All rows are made from the same 4 directions, up to rounding. Whole rows:
[[ -2  -7  -2  -4   2 -15  -8   0   4   1  -6  -5   4   0   0  -3]
 [ -8  -1   7  13   9 -10   6 -30   8 -14  11  -1   0   8  -6  -3]
 [  3  -5  -1  -1   1 -14  -7   5   5   6  -7  -4   6   1  -1  -5]
 [  2   3   4  14   1  -8   4  -5   6   0   2   2   1   5  -3  -5]
 [ -1  -2   3  11   3 -16  -1  -8   9  -1   0  -1   3   5  -3  -6]
 [ -4   3   3  15  -2  -6   5  -7   4  -5   4   8  -7   0   0  -1]
 [-10  -2   0   4  -2  -5   1 -10   0 -11   3   8 -11  -5   3   4]]

Rows cut short, each followed by the rest of it:
[ -6  -7  -3 -11   2  -4  -6  -5  -1  -5  -2] => [-4  1 -3  2  3]
[-2  2  0  7 -5 -1  2  3 -1 -1  0] => [ 8 -8 -4  3  1]
[-9  1 -2 -2 -8 10  2  0 -9 -9  4] => [ 13 -16 -11   7  10]
[ -2 -17  -8 -31   5 -10 -19   6  -2   4 -13] => [-16  12  -4   2   1]
[ 8  4  2  6  2  0  2  5  3  8 -1] => [-4  7  6 -4 -6]
[  5   8  -3   0 -11  17   4  22  -9   8  -2] => [10 -9 -7  6  5]
[  3  -6  -4  -7   0 -10  -9  11   2   8 -10] => [-5  6 -1  1 -3]
[ 9  4  0 -8  3 14  2  7 -4  8  1] => [-8  9  5 -3 -1]
[ 10  -1  -2 -10   4   3  -4  10   0  12  -5] => [-12  14   5  -4  -4]
[ 3  6  4 12  0  3  7 -3  2  0  5] => [ 4 -2  4 -2 -2]
[  1  -3   1   3   4 -13  -3  -4   6   1  -3] => [-5  6  4 -3 -5]
[ -8  -3   3   7   3 -10   1 -17   5 -10   5] => [ 2 -3  2 -1 -1]
[-9 -6 -5 -3 -8 -8 -7  5 -3 -5 -5] => [  9 -12 -11   8   5]
[ -2   6   6  21   0  -5   9 -12   6  -5   7] => [ 7 -5  5 -3 -4]
[ 6  4  0  0 -1  8  3  9 -2  6  0] => [ 0  2  1 -1  0]
[-15  -4   1  14  -7 -17  -1 -11   3 -14   2] => [ 15 -18  -8   6   3]
[-13  -9   0  -2   3 -14  -5 -18   3 -13   1] => [ 1 -5 -3  2  3]
[ -4  -2   1  15  -4 -22  -3   0   8  -1  -4] => [ 7 -5 -2  2 -5]
[  0  -2   2  13   1 -20  -3  -1  10   2  -4] => [ 1  2  3 -1 -8]
[-16 -12  -8 -11 -11 -12 -13   6  -6  -9  -9] => [ 11 -17 -18  12  10]
[-4 -1  1  7 -2 -8  0 -3  3 -3  0] => [ 5 -5 -1  1 -1]
[ -3   1   3   1   6   5   5 -16   0  -8   8] => [-3  1  5 -4  1]
[  1   0  -2  14 -10 -18  -5  16   5   7 -10] => [11 -8 -6  5 -5]
[ 2 12  2  8 -6 21 12  3 -7 -2  9] => [ 10 -10  -2   2   5]
[ -7 -13  -7 -27   3  -3 -13   0  -5  -4  -7] => [-8  3 -7  4  6]
[ -7   5   1   0  -5  18   8  -7  -9 -11  10] => [ 10 -14  -6   4  10]
[  0  -7  -1 -19   9   3  -5  -8  -1  -1   0] => [-14  12   4  -4   1]
[-1  1  3  9  2 -7  2 -7  5 -2  2] => [ 1  0  3 -2 -3]
[ 9  9  2 -5  3 26 10  3 -7  5  7] => [-5  6  6 -4  2]
[  4  -5  -5 -19   1   5  -8  12  -5   7  -7] => [-8  8 -2  1  2]
[ 3  7  4 12 -1  4  8 -2  2  1  5] => [ 4 -2  4 -2 -2]
[-12  -3   1  -3   1   3   2 -18  -3 -15   8] => [ 4 -9 -4  2  7]
[ 1 -4  1 -4  8 -7 -3 -8  5  0 -1] => [-10  11   6  -5  -4]
[ 7  8  2  4  1 14  8  3 -2  4  5] => [-1  3  4 -3 -1]
[ 6 11  8 29 -1 -5 11 -2  9  3  5] => [ 7 -2  8 -4 -9]
